The rows of each matrix lie in a flat space through zero, up to rounding. After each matrix: how many dimensions does the smallest such space have?

[[ -7.0  -3.3  21.9  -4.8   5.2   0.0  25.2  -2.5   3.4 -14.5 -12.2  18.0
   -3.9  13.7 -21.1   7.0   4.6]
 [ -3.3 -57.5  -3.7  19.6  -3.9 -18.0   0.5  -4.4 -16.7 -14.9  26.8  -9.3
   -1.7  -4.8 -15.6  -0.9  11.9]
 [ 21.9  -3.7  26.7 -48.7  -8.3  33.6  -2.4  -9.5 -19.0  70.7   4.0  45.4
   50.6   4.5  -9.5 -11.9  -1.8]
 [ -4.8  19.6 -48.7   6.7  13.5 -10.1 -15.1  29.5  10.8  16.2   3.0 -22.9
    6.0 -15.9  22.3  13.8   7.3]
 [  5.2  -3.9  -8.3  13.5   0.2  -3.9  -1.6   3.5 -15.4 -40.0   0.5 -10.1
  -28.4 -20.9   7.7 -12.2  -7.3]
 [  0.0 -18.0  33.6 -10.1  -3.9   4.6  14.9 -11.0  -7.7  -9.8  -2.6  23.3
    8.9   8.8 -23.3   0.4   7.3]
 [ 25.2   0.5  -2.4 -15.1  -1.6  14.9 -55.1  12.8 -26.6   1.7  21.7 -11.6
   26.6 -19.2  21.0 -29.7  11.6]
 [ -2.5  -4.4  -9.5  29.5   3.5 -11.0  12.8  -9.3  -8.8 -53.6   1.6 -34.5
  -63.5  -1.4   9.1  -2.7 -13.7]
 [  3.4 -16.7 -19.0  10.8 -15.4  -7.7 -26.6  -8.8 -12.6   9.3  17.6 -30.3
   19.2 -27.2  16.9  12.6   3.1]
 [-14.5 -14.9  70.7  16.2 -40.0  -9.8   1.7 -53.6   9.3 -66.0  -4.9   3.8
   -5.4  -4.0 -14.9  27.0  12.6]
 [-12.2  26.8   4.0   3.0   0.5  -2.6  21.7   1.6  17.6  -4.9 -48.1  11.1
   24.2   0.4 -16.2  -1.8 -25.9]
 [ 18.0  -9.3  45.4 -22.9 -10.1  23.3 -11.6 -34.5 -30.3   3.8  11.1 -17.1
   10.7  17.7  -2.6   3.2   5.9]
 [ -3.9  -1.7  50.6   6.0 -28.4   8.9  26.6 -63.5  19.2  -5.4  24.2  10.7
  -84.8  37.8   9.6  17.2  -6.1]
 [ 13.7  -4.8   4.5 -15.9 -20.9   8.8 -19.2  -1.4 -27.2  -4.0   0.4  17.7
   37.8 -58.4   9.1   8.4   7.1]
 [-21.1 -15.6  -9.5  22.3   7.7 -23.3  21.0   9.1  16.9 -14.9 -16.2  -2.6
    9.6   9.1 -24.2   6.5  -2.2]
 [  7.0  -0.9 -11.9  13.8 -12.2   0.4 -29.7  -2.7  12.6  27.0  -1.8   3.2
   17.2   8.4   6.5 -57.2 -35.8]
 [  4.6  11.9  -1.8   7.3  -7.3   7.3  11.6 -13.7   3.1  12.6 -25.9   5.9
   -6.1   7.1  -2.2 -35.8 -48.3]]
 | 9

[[ 36.3  10.0  10.0  -4.0  -2.0  44.1 -15.5   2.7   3.0   4.7  14.5   3.7
   22.2 -21.2 -11.8  10.7 -57.5]
 [ 10.0   2.2  11.4 -10.1   8.7 -20.8 -12.7  -6.7  24.8   5.2   8.4 -42.2
  -10.0  15.5  -9.2  12.5  38.3]
 [ 10.0  11.4   7.1  -2.2  -1.0  40.1   7.8   4.8  -5.4   4.3   2.2  16.2
    0.5  -9.8  -3.1   9.4 -50.6]
 [ -4.0 -10.1  -2.2  -1.2  -2.5 -20.0  -6.1   2.4   0.4   3.4  -0.7  -3.9
   -1.3  -1.9  -3.4 -11.1   8.0]
 [ -2.0   8.7  -1.0  -2.5   2.8   7.5  -4.1  -0.2   6.0  -0.4  -1.9  -6.8
   -6.6   0.6   3.3   3.9  -2.8]
 [ 44.1 -20.8  40.1 -20.0   7.5  -9.5   4.1 -30.2  33.6  11.4  23.0 -50.1
    2.0   9.7 -15.6  43.1  25.5]
 [-15.5 -12.7   7.8  -6.1  -4.1   4.1  56.9  11.1 -34.3  13.3   2.0  -6.7
   -6.1  -3.8   5.2  -1.3 -16.3]
 [  2.7  -6.7   4.8   2.4  -0.2 -30.2  11.1  16.1 -11.4   0.9  11.9 -12.1
    6.9   8.1 -12.4 -13.3  23.5]
 [  3.0  24.8  -5.4   0.4   6.0  33.6 -34.3 -11.4  23.8  -3.8 -10.4   9.1
  -13.1   6.2   0.0  16.2  -9.9]
 [  4.7   5.2   4.3   3.4  -0.4  11.4  13.3   0.9  -3.8  13.1   4.9  18.3
   19.9   6.6 -10.8   2.3 -10.0]
 [ 14.5   8.4   2.2  -0.7  -1.9  23.0   2.0  11.9 -10.4   4.9  10.1  -0.3
   16.4 -12.6  -6.5  -2.1 -33.2]
 [  3.7 -42.2  16.2  -3.9  -6.8 -50.1  -6.7 -12.1   9.1  18.3  -0.3  12.1
   -8.8  14.8 -29.3  -6.7  28.1]
 [ 22.2 -10.0   0.5  -1.3  -6.6   2.0  -6.1   6.9 -13.1  19.9  16.4  -8.8
   40.0 -13.6 -19.9 -11.3 -13.1]
 [-21.2  15.5  -9.8  -1.9   0.6   9.7  -3.8   8.1   6.2   6.6 -12.6  14.8
  -13.6  -4.2   7.1 -11.0 -28.6]
 [-11.8  -9.2  -3.1  -3.4   3.3 -15.6   5.2 -12.4   0.0 -10.8  -6.5 -29.3
  -19.9   7.1  15.9   9.9  43.2]
 [ 10.7  12.5   9.4 -11.1   3.9  43.1  -1.3 -13.3  16.2   2.3  -2.1  -6.7
  -11.3 -11.0   9.9  26.0 -40.6]
 [-57.5  38.3 -50.6   8.0  -2.8  25.5 -16.3  23.5  -9.9 -10.0 -33.2  28.1
  -13.1 -28.6  43.2 -40.6 -51.5]]
 | 9

[[ 56.6 -24.2 -26.2  12.2  -7.9  -4.9  28.3  13.4 -18.6  -4.4  17.9 -25.0
  -17.9   0.1  -6.3 -11.6   9.1]
 [-24.2  16.2  13.1  -1.0 -15.0   4.9 -29.5  -1.3   1.6   4.1  -5.1   4.6
   14.3   5.3  -8.2   3.3 -16.7]
 [-26.2  13.1  33.0  -4.8  -4.3  -8.2  -1.8 -20.6  26.2  32.0   6.6   3.7
   -4.2  -1.9  -0.1  12.0  -9.7]
 [ 12.2  -1.0  -4.8   5.8   1.8   2.8  -4.5  -8.2   7.3   0.0  10.1  -2.0
   -8.9  -4.7   0.5  -6.2   7.0]
 [ -7.9 -15.0  -4.3   1.8  32.7   5.6   1.0  -2.2   2.5  -1.6 -13.0   7.0
    4.5 -12.3   1.3  18.4   7.1]
 [ -4.9   4.9  -8.2   2.8   5.6  15.7 -21.5  13.9  -8.0 -13.3  -8.1   0.0
   16.0  -5.7  -0.8   6.1  -0.7]
 [ 28.3 -29.5  -1.8  -4.5   1.0 -21.5  76.1  17.9  -0.8   6.6  11.2 -37.4
  -19.4   1.8   1.1  26.4   6.4]
 [ 13.4  -1.3 -20.6  -8.2  -2.2  13.9  17.9  57.3 -40.0  -8.1 -11.6 -26.4
   13.8  -8.2  10.8  10.1  -8.2]
 [-18.6   1.6  26.2   7.3   2.5  -8.0  -0.8 -40.0  39.5   4.4  -0.6  11.2
   -3.6   3.6 -13.9   7.1   7.6]
 [ -4.4   4.1  32.0   0.0  -1.6 -13.3   6.6  -8.1   4.4  50.8  11.3   4.2
    7.5   8.6 -15.9  19.6  -9.4]
 [ 17.9  -5.1   6.6  10.1 -13.0  -8.1  11.2 -11.6  -0.6  11.3   1.1  -0.9
   -3.1  11.2 -21.0 -10.6   1.9]
 [-25.0   4.6   3.7  -2.0   7.0   0.0 -37.4 -26.4  11.2   4.2  -0.9  23.8
   -6.5  -6.2   8.9 -11.3  -9.6]
 [-17.9  14.3  -4.2  -8.9   4.5  16.0 -19.4  13.8  -3.6   7.5  -3.1  -6.5
   -3.6 -18.2  18.3   1.6 -11.5]
 [  0.1   5.3  -1.9  -4.7 -12.3  -5.7   1.8  -8.2   3.6   8.6  11.2  -6.2
  -18.2   6.7  -0.3  -9.0  -5.0]
 [ -6.3  -8.2  -0.1   0.5   1.3  -0.8   1.1  10.8 -13.9 -15.9 -21.0   8.9
   18.3  -0.3   1.1  -0.5  -5.0]
 [-11.6   3.3  12.0  -6.2  18.4   6.1  26.4  10.1   7.1  19.6 -10.6 -11.3
    1.6  -9.0  -0.5  25.2   5.7]
 [  9.1 -16.7  -9.7   7.0   7.1  -0.7   6.4  -8.2   7.6  -9.4   1.9  -9.6
  -11.5  -5.0  -5.0   5.7   4.2]]
 | 10

[[  9.6  -3.2  -9.7  -2.4   2.4  -3.6  -6.3  16.4   6.0   4.0   8.2  -5.3
  -12.6   1.5  -7.1  -2.8   2.1]
 [ -3.2   9.0 -11.6 -30.2   6.6   1.8  -7.4 -12.3   9.5 -17.8   5.3   6.0
   21.6   8.7 -12.1  13.7 -23.3]
 [ -9.7 -11.6   8.8  -5.5 -13.9 -12.3  10.5  -1.4 -12.0 -15.1   6.3  -5.5
   -3.5  -7.2  -8.3  -3.5  -1.1]
 [ -2.4 -30.2  -5.5 -22.9  -3.6  10.6  11.3 -12.2  26.6  -1.6  32.3  -0.3
   24.8 -14.0 -20.4   4.5   2.6]
 [  2.4   6.6 -13.9  -3.6  12.5 -15.0  -3.3   6.0  12.1  -1.2  16.8 -14.7
   -5.1  -2.5 -12.3 -11.8   0.1]
 [ -3.6   1.8 -12.3  10.6 -15.0   3.3 -18.7  -9.6 -10.5  -4.4  -7.9   4.8
    1.8  16.6  12.8   3.7   9.4]
 [ -6.3  -7.4  10.5  11.3  -3.3 -18.7  19.0  -5.2 -15.3  -6.9  16.6 -22.6
   -5.8 -12.1  -9.9 -20.5  12.8]
 [ 16.4 -12.3  -1.4 -12.2   6.0  -9.6  -5.2  62.7  16.8 -15.9  -2.0 -12.6
  -21.5 -20.4   9.3  -7.1  16.0]
 [  6.0   9.5 -12.0  26.6  12.1 -10.5 -15.3  16.8  22.5  18.2   1.3  -6.8
  -16.0   7.2  16.9 -16.4  14.6]
 [  4.0 -17.8 -15.1  -1.6  -1.2  -4.4  -6.9 -15.9  18.2  -4.5  35.3  -1.1
   25.6   4.9 -18.5  -1.3   9.6]
 [  8.2   5.3   6.3  32.3  16.8  -7.9  16.6  -2.0   1.3  35.3  16.0 -20.7
  -21.2  -1.6  -6.1 -26.2  11.0]
 [ -5.3   6.0  -5.5  -0.3 -14.7   4.8 -22.6 -12.6  -6.8  -1.1 -20.7  36.8
    7.4  13.6   1.0  26.0 -14.7]
 [-12.6  21.6  -3.5  24.8  -5.1   1.8  -5.8 -21.5 -16.0  25.6 -21.2   7.4
  -19.5  10.6   9.9  -2.3  -4.2]
 [  1.5   8.7  -7.2 -14.0  -2.5  16.6 -12.1 -20.4   7.2   4.9  -1.6  13.6
   10.6  43.7   3.8  17.6 -33.8]
 [ -7.1 -12.1  -8.3 -20.4 -12.3  12.8  -9.9   9.3  16.9 -18.5  -6.1   1.0
    9.9   3.8  21.1   8.0   2.6]
 [ -2.8  13.7  -3.5   4.5 -11.8   3.7 -20.5  -7.1 -16.4  -1.3 -26.2  26.0
   -2.3  17.6   8.0  19.1 -12.6]
 [  2.1 -23.3  -1.1   2.6   0.1   9.4  12.8  16.0  14.6   9.6  11.0 -14.7
   -4.2 -33.8   2.6 -12.6  33.0]]
 | 10

[[ -3.2 -17.2  13.2  16.6  25.4  17.6  38.6  35.8   1.9 -14.1  14.9 -13.6
   34.0  18.9   1.7  -2.1  17.5]
 [-17.2  -6.4   5.1  -6.8 -16.9  14.4   7.0   4.3 -10.8  -6.7 -32.3   9.3
   -4.1 -30.1 -16.6   0.4 -46.6]
 [ 13.2   5.1  27.3 -10.1  -8.5 -14.1  -9.5  14.8   1.9  10.2   4.4  -9.6
  -14.2  -5.6  -6.1  31.5  -2.7]
 [ 16.6  -6.8 -10.1 -13.9  18.9 -11.1   3.1  17.2 -21.8  -5.8 -15.6  17.6
   23.4  18.7  31.4  34.8  21.0]
 [ 25.4 -16.9  -8.5  18.9 -19.3   2.0   4.3 -20.0  -1.3  17.0  -1.8  30.1
  -21.3 -21.5  29.1   4.0  -8.8]
 [ 17.6  14.4 -14.1 -11.1   2.0 -37.3  -3.8   8.4 -12.5   2.8  28.1 -35.0
   -9.8  49.1  10.7  -1.6  43.9]
 [ 38.6   7.0  -9.5   3.1   4.3  -3.8 -69.5 -23.1 -21.3   3.7   3.5  12.5
    3.0  13.1  -0.5  27.8 -19.2]
 [ 35.8   4.3  14.8  17.2 -20.0   8.4 -23.1 -44.1  35.6   8.7  37.7  -3.3
  -35.7  20.8  18.0   5.7  38.9]
 [  1.9 -10.8   1.9 -21.8  -1.3 -12.5 -21.3  35.6  12.2  -8.4  18.2 -16.4
   10.7  17.2  38.0 -25.2 -12.2]
 [-14.1  -6.7  10.2  -5.8  17.0   2.8   3.7   8.7  -8.4  -0.1  -2.5 -11.1
   -1.9  15.6  32.9  20.5   8.1]
 [ 14.9 -32.3   4.4 -15.6  -1.8  28.1   3.5  37.7  18.2  -2.5  -6.6  -4.5
   20.6   6.0  25.9  23.3  28.2]
 [-13.6   9.3  -9.6  17.6  30.1 -35.0  12.5  -3.3 -16.4 -11.1  -4.5   0.7
  -24.2  30.4 -11.2   9.8 -35.3]
 [ 34.0  -4.1 -14.2  23.4 -21.3  -9.8   3.0 -35.7  10.7  -1.9  20.6 -24.2
  -16.1  -8.4 -22.1  -4.9   1.2]
 [ 18.9 -30.1  -5.6  18.7 -21.5  49.1  13.1  20.8  17.2  15.6   6.0  30.4
   -8.4  13.5  18.1 -18.7  29.2]
 [  1.7 -16.6  -6.1  31.4  29.1  10.7  -0.5  18.0  38.0  32.9  25.9 -11.2
  -22.1  18.1 -21.4  14.4  36.3]
 [ -2.1   0.4  31.5  34.8   4.0  -1.6  27.8   5.7 -25.2  20.5  23.3   9.8
   -4.9 -18.7  14.4  -8.3 -18.5]
 [ 17.5 -46.6  -2.7  21.0  -8.8  43.9 -19.2  38.9 -12.2   8.1  28.2 -35.3
    1.2  29.2  36.3 -18.5 -14.8]]
 | 13
